The rows are grouped in 4 different ways at once. Each group adds its own fixed numbers to the row, and there is some noise. The rows also spread widely along 15 directions, which tell nothing about the answers.
Known rows, each followed by its group in each grouping:
[ 14  -9   4  -1   1 -10  -1  -7  15  11  -1  -2   2   2  12 -11  -3  -5
  -2  -8  -9 -10  -5   7   5  22  -1  17  25  -8 -14  -8   2  -6] : gema Beged (1) z_994
[  8   0   2   5 -13  20   5  18 -12   2  12   5 -17  14   3  -2  -3  12
  -7  11  15 -10  29 -28  -1 -18  13 -36 -11   6  12  16  -4   8] : til Beged (0) z_192
[ -2 -15  -9  -1 -11  -2  14 -10  -9  -7  18  -1  12  -2  -6  20  -2  -9
   6  -1  -3 -11  36 -22   2 -16   2  -4  -6   0  12  17  -3   9] : kug Vose (0) z_398
[  2 -11   6   5  18  -4  -7  -1  18   4 -25  -5  -3  -9 -14  10 -10   0
  -7  -6 -13   4 -17   7   4  -6  -1   7  -4 -15 -10  -6  -1   8] : Geki rap (1) z_994
[ -4  -8  17  -4  -7  24  -8  -8  -8   4   1  -1  -5  11 -12  -7   4   6
  -4  11   0   2  -4 -15  -6 -26  16 -33  -6   8 -15   3   0  -1] : gema moson (2) z_192
[ -4  -5  -2  -2   7 -10  10  -4   1  -5  14  11   9   6  15   4  -3 -17
  19  -3  -1  -9   8  -9   1  -3  -4  14  18 -19  -2   2   1   2] : til moson (3) z_398
[  9  -8   9  -8   9 -17  -8 -15   4  23  -4  -2  -1 -19   0 -10  -1  -1
 -13  11 -10 -21 -18  -1   1   4   5   8  -4 -10  -4  -7   8   1] : kug Vose (3) z_994
[ -6   4 -11  -5 -15  17   6  17  -2 -15   0  -6   6   5   4  14  -9   4
  10  -4   7  24  14  -7  -1  -3  -1  -6  11   7  -6  -5  -2 -17] : Geki rap (2) z_994
[  4   8  19   7 -12   0   1   2 -31   1   4 -11   1  -5   7   8   7  21
  21  10   2  17 -12 -26 -19 -20   3  -7 -15  -4   2   4  -1  17] : Geki moson (2) z_192
[-14  -3  -1   1  11   5 -18  -3  18   0 -14   5  -5  -8  -8  -1  -6   1
 -14  -8 -19   7  -5   5  15  10   8   5   6   0 -13   2   4 -15] : gema moson (1) z_398
[-19   5   6  14  16   1   3  14   4   0 -15   4 -10  -2   1  -6  10  -1
   5   4 -11   5 -21   5   0  -1   7   0   1  -1   5   8 -10   5] : gema Beged (0) z_398
[  3  -6   7   3  28  -1  16   3  18   6 -11   0  -7 -17   1  11 -14 -20
   1   0 -11  -4 -23   3   1  -8   2  -2  -2 -21   3   0 -15  -5] : gema Beged (1) z_398
[-12   1   1  22   1   5   3  24 -11   1 -15  -8 -10  11 -20   5   4  -1
   8  12   3  -8   1 -10 -10 -14   9 -13 -20   4  17  10  -9  31] : kug moson (0) z_192
[ 15  -1  14   3   2 -19 -18  14   3  26 -29   1  -3   7  -7 -13   2  16
  -4  15   1 -17 -33   7 -17   2  -7  15 -10 -13 -24 -19   2  14] : kug Beged (0) z_994
[ -2   8   4   6 -13   2  -6   9  -5   2  -7 -15  -4   4  -5  -6  -1   0
  13   7  -8  -1  -8 -14  -7  11  15   3   0  -1  -4   1  -7   7] : kug rap (2) z_398
[ -2 -14   9  11  10   9   0 -10  -7  -2  12  -4  -9   2   4  -7  -6  -7
 -13  -7   7  -3  16  -4   9   6  11 -13  22   9   0  -3  20   1] : til moson (1) z_192
[ -5  -4  -5   3  -5  -2   0   2   5   3 -11  -7   6   3 -15   3   1   1
   3   3   3   2  -1   8   3  -6  -2   6   6   1   2  -8  -2   2] : kug Beged (2) z_398
[ -7  -3   7 -14  16  -8  -6 -22   5   3   8   6   6  -9  -8   5  -1 -21
  13  11 -11 -18 -10 -12   5  -9   9  14   8 -24  -3  -1   2  -4] : gema moson (3) z_398
[ 10  -1  -6  -9   7  -6   7   6   0  -4   1  17  14 -17   5  20   1   8
  12   1   3  21 -14   1  -3 -17  -7   5  -5  -9  -8   2 -18 -19] : kug Beged (1) z_192
[  1   3  20 -10  16   4 -10 -24  -3   5   0   4  -2 -18   4  -7   6  13
   0   4  -7  13 -24  -3   2 -17   8  -2   8 -13  -7  -1   2  -6] : til rap (0) z_398
[ -9   5   3 -14 -16  12   5  -4  -4   6   6 -10  -5  -3  21  -8  -7  -3
   1  -2  -5   4   7 -12   0   8   0  -6  17   0  -1  -4  12 -10] : gema rap (0) z_192
[ 10   0   8   4   2 -22  -3  11  -7  21 -13  -1  -3  -8  15  -6 -13   8
 -10   7  11  -9 -10   1  -9  10 -16  18   0 -10  -7 -20  22   5] : kug moson (1) z_398
[ -5  -1   2 -18   8   2   3 -24   2   7   4   1   4 -25  -4   2   8   3
   1   6  -6   7 -10   4   9 -20   3  -4   6  -7  13   2  -2  -9] : kug Beged (0) z_192
[ 41  -8 -16 -10 -15 -16   9  -6  -2  13  28   4  13  -9   7  -8  -5   2
  -3   7  22 -13  20   3  13  22   2  22  21   9  16 -12   3 -18] : Geki rap (1) z_192
[ 10  -5   3   5  18   9  -2  14   2   0  -3  -1  -8  10 -14   5 -16 -12
  -4  11  21 -12  -1  -1   0  -3  11  -4  11  -9  -7 -18   6  -7] : gema Vose (1) z_994
[-16 -13  -1  20 -18   6  -3  -2 -30 -14  18  -1   0   8 -19   8  23  12
   0   8  -4  -2  32 -30   3 -12  22 -16 -19  28  11  30   2  19] : Geki Vose (1) z_192
[  9   5  -3  -9 -12  14 -23   8   3   2  -7  10   1  11  -2 -14  -4  25
 -11   0  12  16   2   4   5   3   3  -4  14  10 -26 -11   6 -21] : kug rap (0) z_192
[-12  -2   7 -20  -6   3   3  -6  -9   9   9  -1   2 -12  -4   1   1 -18
  11  24  -7 -15 -18 -15 -14  -5   9  -8  -5  -4  -9  -5  -1 -15] : kug Beged (0) z_192
[ -7  -5  10  -8  18 -17   1  -2  -4  21  -3   3  -2 -17  -4 -14   9 -12
  -2  31   3 -20 -40  12  -6   1   2  10  -2  -1  -1 -20   9 -10] : Geki Beged (3) z_994
[ -1 -12 -16   3  -7   6  20  25  10   0  -2   9   4   8   9   5  -5  -5
  -5  -2   3   6   7   9  -1  -1  -6  -7  -2  14  -5   2 -13 -17] : Geki moson (1) z_994
[ -1   3   2 -16 -25   9  11  -3 -25   0  17 -10  12 -16   3  14   4  -1
  21  16  -6  10  -6 -28 -21 -13  10 -14 -16   5  -1   8 -16 -13] : kug Vose (0) z_192
[-23 -14 -18  10  -3 -12  -8   6   9 -16  -9  17  12  20 -16  11   5  -1
   2 -10  -7  -4  31   2  16  -3  -9  20   4   0  -8   9  10  13] : Geki rap (2) z_398
[  2  -4  15  14   9  -7  -9  -1  -5   3  -2  -2  -5 -11  11  -6  -4   7
  -7  -3 -11   5 -12  -7   0  15   8   8   2  -1 -15   2  10  -1] : Geki Vose (1) z_398
[ 12  -6   6  -1  -5   0  12  -9  -9  12   1 -17  -1 -20  14   3 -10  10
 -13  -8   6  16   1   1   0  -2  -7  -6   8   3  10 -12  13  -1] : til Vose (1) z_192

New rows, each followed by its group in each grouping:
[ 12  -7   9  16   6  -4  -5  10  -5   5  -6  -6  -6  13  -4   0  -6   1
  -4   3   7 -16   8 -10  -6   3   5   1   2  -4  -5  -4   8  17] : gema Vose (0) z_994
[ -2  -6   2   3  -5  15   5  -6  -3  -8  -1  -9   3  -1  -4  12   3   8
   3 -10  -2  19  13  -5   4 -18   0 -14   6   6   6   7  -5   4] : gema Beged (0) z_192
[-13  -4  -9 -21   7   3  -9  -6  19  -1  -3  18   2 -12   7   4  -7   1
 -12  -5 -17   3   3  -3  13  -5   2  -3   2 -10 -18   7   2 -26] : kug Vose (3) z_994
[  5 -10   5  -1  -7  10  27  -7  -3  -2  21  -6   3   4  22  -2   5 -15
  15  -4  -6  -3   8 -12  -6  -1   8 -13  18   3   3  12 -16  -5] : gema Beged (0) z_994
[-15 -13 -14   6   0 -17  17   0  -7  -7  15  17  11  -8  18  11   9  -6
  -2  -7  -9   0  22  -6   6   7  -7  13   2  11   5  17   4  -8] : gema Vose (1) z_398
[  0  -2   6  17  19  -2 -10  15   0  -4 -12   9  -7  -2  -9   9  -2   5
   2   0 -10  -3  -6 -15  -2 -12  11  -9 -21 -10  -3  17 -13  18] : kug moson (3) z_192
[  2  -7   6  10  30   4 -15  -5   5  -9   1  10  -6 -12  -4   9  -6   3
 -13  -9  -9   2   7  -8  11   3  14  -3   6  -1  -3  10   2  -7] : gema moson (0) z_994
[ 17 -14 -15 -19 -14  -5   7  -9   0   2  14   7  23  -4  -1  14  -8  -2
  -1  -1  21   4  19   7   4  -6 -16  11  20   3  -9 -19   8 -24] : kug Beged (1) z_192
[  4  10  11  19  21 -14   6  18  -4   3 -24 -11  -2 -12  -1  14   0   2
  22   0  -4  13 -32   4 -13  -6  -7  15  -5 -18  10  -6 -13  23] : gema Beged (0) z_192
[ 11   2   1 -16 -12  11   5  13  -1  15  -7  -4  -4  -7   1  10 -17   7
  -4  12   9   1  -6 -10 -13 -19  -7 -20 -14  -8  -4 -13  -3 -10] : til Beged (0) z_192
[ 17   2   0   9   0  12  -9  36  -7  -8 -14   2   3   4  -9  27 -27  12
  -3   1  18  18   1 -15 -14 -10  -4  -6 -16  -3 -25 -13  -4 -14] : gema Vose (1) z_398
[  3  -2  -1  -3  -5  -1  -9   6  -2  -2   2   9   9   4  -4   0   2   4
  10   8   1   1  -5 -10  -4  -4   6   3   1   0 -20   0  -9 -11] : kug Beged (3) z_398
[ 9 -1 -6  6  2 -3  2  2  5 -3 -1 -1  4  1 -7  5 -3  4  7 -2  6  6  5  3
 12 -3  2 14 12 -7  7 -2 -3  3] : Geki rap (1) z_398
[  2  -4   6   5 -11   7   3   4  -3   5  -2 -12  -8  10   2  -1  -2   7
  -3  -1   5  -4  16 -12   0  -7   0  -8   7  -2   3  -1   9  12] : gema Beged (1) z_994
[ 27  -9  -7  -4  -8 -16  14  14  -7  18  10  15  15  -3  19  -4  -3   5
  -7  11  21  -2  -5   8 -10   6 -14  11   2  12  -8 -15  -2 -26] : gema moson (1) z_398
[  8   1   2  -2  -7  -3   0  -3   3   3  -5  -1   2  -1  11   6   0  15
   8 -10  -9   7   7 -11   6 -14  -9   2   3 -15   4   8  -3  14] : gema Beged (3) z_192
[-11 -18   0  -5 -16   7   5   0   3   5 -17 -19   1   1 -13  18 -14  -3
 -10  -6 -10  -2  16 -12  -6 -18  -9 -13 -14  -3  -8  -3   8  15] : kug rap (1) z_994
[ -8   1   7   9   4   3  -8  10   6   9 -19 -12  -9   9 -13 -19   5  -8
   4  11 -10 -10 -28   7  -7  15  17   3   7   2 -11  -7  -7   7] : kug rap (0) z_994
[ 11  -7  -1  11  -6   5  -4  17  12   2  -7   6  -3  11  14  -9  -6   9
  -8 -14 -13   1   4  -4  -4  19   7  -7   3  10 -22  11 -15  -6] : kug moson (0) z_994
[  2   0  -5 -16 -14  -5  -4  -3   5   9   4   2  13   5 -10 -11   7  -5
  14  20   5  -8 -17   9   2   1   3  17  13   0  -8 -16  -4 -16] : Geki Beged (3) z_398
[  2  -3  -6   0   0 -13   4   9   0   2   3  19   2  -5  15   4  -1   7
  -6   1  -5  -5  13 -13   4   0  -4   5  -8  -3   0  11  -1  -6] : gema rap (2) z_398
[ -6   5  -4   0 -11   7   8   0  -7  -2  -1 -14   8  10  -1   0   9   4
  14   1  11  13   4   8   0  -5  -3   9  25   4   8 -11   4   2] : gema Vose (0) z_994
[  9  -9   5 -17  -6   4  12 -17   5  18   8  -2  -3 -14   3   0  -4  -4
  -8   9  -9 -10  -2 -10   3 -16   6 -14  -8 -10   8   5  -5  -4] : gema Vose (1) z_192
[  6  -1  -7 -14  -9   8  -5   4   6  11   3  -1  -4  -8  -1  -2 -17   0
 -18   9   4  -9  11 -10   9   2   6  -9  -2   3   1  -7   6 -22] : gema Vose (3) z_398
[ 19  -2   2 -19 -15   8   3 -10  -7  13   2  -5   7 -11 -19   9   2  18
   3  20  14  10  -9  -6   0 -36   2  -9 -14  -4  11  -8  -8  -5] : Geki rap (1) z_192
[ -4  -1  -3  12  11 -11  -5   9  13  -4   0   7 -10   4  16  -9 -12 -10
  -4 -13  -6 -13  17  -3  14  29   2  18  26 -11  -7   2  15   0] : kug Beged (1) z_398
[  2  -7  -3 -15 -17   8  -1 -10   6  -2   6   1  12  -3  15   9 -13   4
  -2 -14 -10  12  17 -13   4  -6  -8  -3   9  -2 -16   1   1 -17] : gema moson (3) z_398
[  1 -14  18  20  29   3   4  -4   5   3 -15  -9 -14  -5 -20   7  -5 -11
  -1   1 -11 -11 -12  -7   1 -21  14 -15 -15 -15  11  10  -8  34] : Geki rap (0) z_192
[  3  -3   6  22   5  -1 -15  29  14   7 -19   8 -13  32   2 -30   6   2
  -3   1  -4 -16 -18   9  -3  23  13   3  13   3 -28  -4  -7   8] : til Beged (3) z_994
[ 23   0   5   9  11 -10   4   1 -10   2  -2 -11   6 -26  10  16  -3  19
   1  -8   6  20  -5  -3  -2  -4  -7   8   3   1  13  -6  -4   0] : gema Beged (3) z_994
[  6  -8  -6 -16  -7  -5  -5  -8   3   4  -1   5  19  -3   3   4   2   9
   0  -2  -1  10  -2   5   1  -5 -10  13  11   1 -18 -12   1 -17] : gema rap (3) z_994
[ 13  -5   5   1  -5  -8  -2 -12  -8   1   1 -28  13 -14  -9  18 -18  -9
  16  -5   2   7  -3  -6  -5  11  -5  26  15  -9  -1 -24  12   3] : Geki moson (1) z_398
[ 19 -11   1 -15  -6  23   5  -9   1   1  11   1   4  -1  -1   5 -12  10
  -9  -2  17  12  14  -6   7 -29   3 -30   9   2  -7  -5  -4 -17] : kug Beged (3) z_192
[-22   3   2 -12   1   0  -3 -22  -5   9  16   6 -11 -14   3 -17  14  -2
 -11  16  -7 -11   3  -8  17   1  17  -1   9   0  16   8  17 -10] : til Vose (1) z_398
[ 13   3  -5 -10 -17  11  -2   9  -9   8   6  -1   0 -10  -3   3  -2  15
  -8  12   9   6   5 -10  -2  -5   6 -15  -7  15   6  -3  -6 -20] : gema Beged (0) z_192
[  9  -4   9 -20  12  13 -12 -20  11   6   7   3  -3  -7  -5  -8 -15 -10
 -10   5   4  -8  -4   0  10  -2  14  -8  21 -12 -18 -14  11 -23] : kug Vose (0) z_192
[ 17  -3   4   6   3  -1  16  -4  -4  11   0  -4   2 -14   9   0   8  19
  -3  -3  -1  14  -4   1   5 -20   2 -11  -6   3  23  11 -15  11] : gema Vose (3) z_192
[  2   6   3  16   2   2  -4  10   1  -5  -8 -17  -5 -20  27   2 -15   7
  -3 -29 -22  28  -3  -5   3  34   3   4  13   9  -3   2   1  -7] : gema moson (3) z_192
[  5 -12   3  -1   0   5  20  -6  -7  10   6   1   6  -5  -1  -2  12   4
  -3  10  14   9  -9  12  -1 -23  -3 -14   5  14   9  -6  -6  -8] : gema Beged (1) z_192
[ -8   1 -13  14  10  -2  -1  23  25   2 -13   7 -12  20  -6 -20  -1 -12
  -4  -1   2 -16   5  23  20  25   5  13  25   1   8  -4   2   5] : Geki Beged (0) z_192
[ 26   8   7  17  -1  11   9   4  10  -5  -9 -31  -4   5  17  -3 -19   7
  17 -31   2  26   5   6   7  16   0   9  40 -13   9 -10  -4  19] : Geki rap (0) z_192
[-17  -3  -5   3   1  -4   9  -1   1 -10  -1  -4   6   6   1   5  -2 -13
  15  -4  -2   2  12   0   6   1  -6  16  19  -7   4  -2   8   9] : Geki rap (0) z_398
[ 15  -1   8  -1  28 -12  14   0   6   2   6   7  -4 -14  15   8 -20 -16
   9   2   8 -13  -4  -5   4  -2  -5  11  15 -32   7  -8   4   0] : Geki Beged (0) z_398
[ 20   0 -20  -4 -26   6   7  17  11  -4  -3   1  12  13   9  18 -23  13
   5 -20   7  13  38  -9   4  -7 -16   3   7  -8  -2   3 -10  -2] : kug moson (0) z_398
[ 11  11 -12 -10   2  11 -16  12  16  -5 -12  -1   6  -5   1   6 -18  13
  -2 -15  11  30   0  16  16   8  -8  12  30  -4 -10 -23   5 -29] : gema Beged (3) z_192
[ -8   2  -5 -21  -9   7   8 -14  19  12  -4  -3   0  -8  19 -12   1   4
  -7  -7 -14  13  -5  13  14   1  -4   3  24  -7   0  -3   2 -20] : gema Vose (1) z_994
[ 19   3  13  -4   1  10  12   4 -14   0  24   2  -8  -8  24   1  -2   1
   9   9   1  -3   1 -29 -11  -3  16 -20   2  -3   2  13 -15 -13] : gema Beged (0) z_994
[ 27 -26  10  10   6 -10  -1   4  -5  10   4  19   6   8   5   4 -11   9
 -22   0  14 -14  13  -9  -7 -11  -9  -5 -10   2 -23  -3   8   0] : gema moson (1) z_398
[ -1   4  -2 -12  -9   6  -5   7  -8   4   6   7   2  -8   1   2   1   7
   4  14  -3   3  -7 -17  -5 -10  12 -13 -14   1  -8   7 -10 -15] : kug Vose (3) z_192
[  7  -2  17 -16  11   3  -5 -24   5  18  10  -3 -10  -7   2 -20   3  -6
  -4  16   0 -23 -13  -6   9  -6  16  -6  17 -15   4  -6   7  -5] : gema Beged (3) z_994
[  2  -7  -1  -5  10  21  15  -2   1 -11   6 -10  -1 -12 -13  29 -24  -9
   1  -1  18  13  17  -9   8 -30   0 -17   5 -10  13  -8   2  -9] : Geki Beged (1) z_398
[ 12  -4   0  -6 -12  12  -2  -8 -12  -6  14  -2   8   1  -1   2   4  14
   3   0  12  16  12  -9   1  -6   9  -5  16  11  -9  -2  -1 -15] : kug rap (1) z_994
[  9  -6  -9   5  19 -17  -9  10   1   7   1  18   3 -20  -7   1  -3   4
 -16  14   8  -6  -7   8  10   9   4  13  -8  11   5  -6   2 -20] : Geki moson (3) z_398
[  8 -13   2   3  -5  -9  -9  -9  -5   7   8  13   5  -2  11 -15   7  21
 -19  -3  -2  -1  12  -4  10   2   4  -1   4  14 -13   9   9  -6] : kug Vose (3) z_398
[ -8  -7   2  -4  10  -2   1  -1  14   5  -6   5  -4 -12  14   2 -19 -11
 -11 -10 -17  -6   3  -6   3   7  -4   0   3 -12 -11   3   6  -9] : kug moson (0) z_398
[  8 -12   6  19  29 -13  11  12  -2   9 -15  -6  -6 -29  -3  20 -10  -4
 -15   1  -8  -4 -13  -2  -9  -3  -1  -5 -26   1  14   2  -7   9] : gema Vose (0) z_994
[ 14 -13  -8  17  15 -10   2  26   8  -2  -8  15   1   2   7   6  -9   7
 -14  -7  13   3   6  12   3  11 -10   9   5   7 -14  -7   2 -11] : Geki Beged (1) z_994
[ -4   8  -8  -2  -3  -4  -9  19  -2  -7   0  -1  -2  -2   7   8 -15   0
   4   0   3  -2  15 -16   5  15  -2  14   8  -7  -3  -6  14  -6] : Geki rap (3) z_994
[  8   6  -8 -25 -21  28   3  -7  10   1   4 -13   9   4  -4   4 -15   1
   7   0  12  18   7   2   7 -12   2  -6  26  -4  -4 -17  -5 -29] : gema Vose (0) z_398
[  2 -25  16  26  19 -15   7 -19 -10  -3  15   4   3   2  -4  -3  15 -12
   5   0  -8 -16   1  -6   1  -2  14   7   4   3   1  15   0  22] : Geki moson (1) z_398
[ -3   0  11 -10  14   2  -9 -11  -1   7 -10  -9   3 -22  -2   0  -1   4
  -4   4  -6  15 -29   5  -2  -2   4   3   7   1 -11 -17   4 -17] : gema rap (3) z_994
[-16   5 -25  -4 -12 -17  13  20   7  -5  -2  17   9   3  23  11   3   3
  10 -11  -6   4  27  -2  11   0 -23  18   6  -8  14  13   0   3] : gema Beged (3) z_192
[  8  15   0 -16  -5   6   2  25   1  12 -11   5  -1 -12  11   1 -15  11
   3  19  10  14 -29  -2  -9 -12  -5  -4 -13 -10 -11 -14 -10 -27] : Geki Vose (3) z_398
[  2  -7 -13   6  17  -8  -6  -7   1 -10   5  10  16 -13 -16  10  19   4
   2   0   3  13  -2  18  12   5   7  20  16  18   7  -1 -10 -19] : gema Beged (0) z_994
[ 20 -17   3   8   2  -3  14   7  -1   8   5   3  -2   9   8  -3  -7   1
  -8   2  14 -11  10  -3  -1  -6  -1  -5   4   0  -3  -3   2   6] : Geki rap (1) z_994
[ -1  -3   6   2  11  21 -15  12   9   1 -15  -2 -15  -2 -13  -1 -13   6
 -19   4  -3   6 -12  -4   1  -3  19 -21  -6   2 -21  -3  -3 -16] : kug Vose (1) z_994
[-35  21  -8  -8   9  11  -6  23   1 -12 -10  16  -4   6  -2  -3   6  -1
  16  17   5  17 -19   5   3  -7   9   2   9  -6 -10  -2  -2 -24] : kug Vose (2) z_398
[-15  -5  -1  14   6  -4   0  27  -4   2  -6   7  -6  12   0 -13   7  -7
  -3  17   2 -11 -14   3  -6  13  10  -1  -4  16 -13  -2   1  -6] : Geki Vose (3) z_994
[-23 -17   6  -3  -3  -1 -10 -30 -11  -4  12   6  11   6 -12  -7  24   3
  -1   4  -4  -2   8  -2   9 -17   5   1  15  10  -9   4  15   3] : til Beged (3) z_398
[ 11   6  -8  14  -1 -24  21  47  -4  17 -23   0  -2  -9   8  14  -9   5
   7  14  13  -1 -19   6 -16  -2 -23  13 -26  -8  15 -11  -9  12] : Geki Beged (1) z_192
[-15  -1  14 -12  10  19  -9 -19   2  -4   4   8  -3   8 -16  -7  16  -4
  13  13 -10   0 -15 -11   6 -31  23 -16   5 -12  -9  11 -10   1] : gema rap (3) z_192
[ -9  -7   6  11   1   2  15  19  -9   1   0   0  -3  24   6   0  -1 -17
  11  10  11 -14   1  -7 -16  -4  -2  -3   7  -3  -9  -6   4  10] : gema moson (1) z_994
[-11   6   9  -5  -1  10 -11   2 -14  -2   1  -8  -3 -10  -7   7  -5   0
   5  14  -3   5 -11 -22  -8  -9  15 -10 -10  -2  -8  -2   2  -8] : til Vose (3) z_398
[-23  17  -6  -9   5  11 -22  16   6  -6 -10  12 -14  -1   0  -4  -6  13
  -7   5  -2   9   4  -6  18  -3   7  -3   3  -9  -4   1  16 -12] : Geki Vose (3) z_192
[ -1 -10   1   5  -2 -10  17   8  -7   6   6   3   3  -3   8   1   1 -11
   6  10   2  -9  -5  -5 -10   1  -2   2  -2   2  -2   2  -5  -2] : kug Beged (1) z_398
[-19   4  -1   0 -14  14  -2   4   0  11 -15 -24  -9   8 -23 -13   3  -4
   0  15   2  -5  -7   3   2  -7  13 -12   1   7  11  -8   5  13] : kug Vose (3) z_192
[-11 -16   6   7   0 -11  13  -5   4  22 -16   3  -8  -1  -5 -12  12   4
 -16  10 -14 -19  -3   0  -1 -23  -3 -12 -25   1  13  16  -4  30] : kug rap (0) z_398
[ -4   0   4  13  -3   9  -3 -11  -1  -2  12 -14 -12  10 -13 -16  11  -8
   9   4 -10 -15  10 -14  14  10  35  -4  15  -1  16  19  -5  20] : kug Vose (1) z_192
[ 26 -12   9  22   6  20  11  -5   0  -7   9 -23  -9  -6   1  10 -10   4
  -6 -20   1  12  20 -13   7  -1  18 -21  14   7  14  10 -14   7] : gema Beged (1) z_994
[-10   8  -3 -18  -1   5   1   1  17   8  -6   5  -9 -25  12   1  -8   2
  -4   2 -29   7 -17 -10   9   0   8  -7 -14 -15   2  14 -10 -18] : Geki Vose (1) z_192
[ 22 -14  -9  -3   4 -16   1  -5  -6   2   5   9  26   2 -25  16   6   1
   9  11  30   1   0  18   0 -14 -12  24  14   3  -2 -25   1  -9] : gema Beged (1) z_192
[ -1  11 -14  -6 -16   9   9  24   5  -3  -4   1  -3   7   8  11 -10   9
   9   1   2   6  17 -14   0 -12  -1  -8  -6 -12   5   9 -11  -2] : kug Vose (2) z_994
[  0 -14   4  -3   1  19  19  -8  -2  -8  13  -3   4   5 -14  12   7 -12
  16  10   3  -2   3 -10  -3 -32  15 -23  -1   0   6  11 -22   1] : Geki Beged (0) z_994
[ -3  -7 -10 -12 -20   1   6   0   3   6  -3  -1  12  -9   2  11  -3   2
   2  -3 -11  10   1  -3  -4  -5  -7  -1  -7   5  -8   2  -8 -12] : kug moson (1) z_192
[  1   8   6  17   3  10   1   9  -4   1   1   0 -15   5   5 -13  18  18
   4   4  -6   7  -6 -10   4  -3  23 -11   0   6  16  22 -19  11] : gema moson (1) z_994
[ 35   1   2   8  -4  -4  -2   2  -7   0   7   3  12 -13  27   2  -4  33
  -4 -17   5  30   1  -4   3   5  -3   6   9   7  -7   1  -9 -15] : gema Vose (3) z_398
[  2   5   4   3  -3  30   9  20   0  -4 -10 -11  -6  -2   6   6 -20   9
  -2  -3  11  32  -7   0  -5 -13   1 -25   2   9  -7  -9  -8 -18] : Geki moson (0) z_398
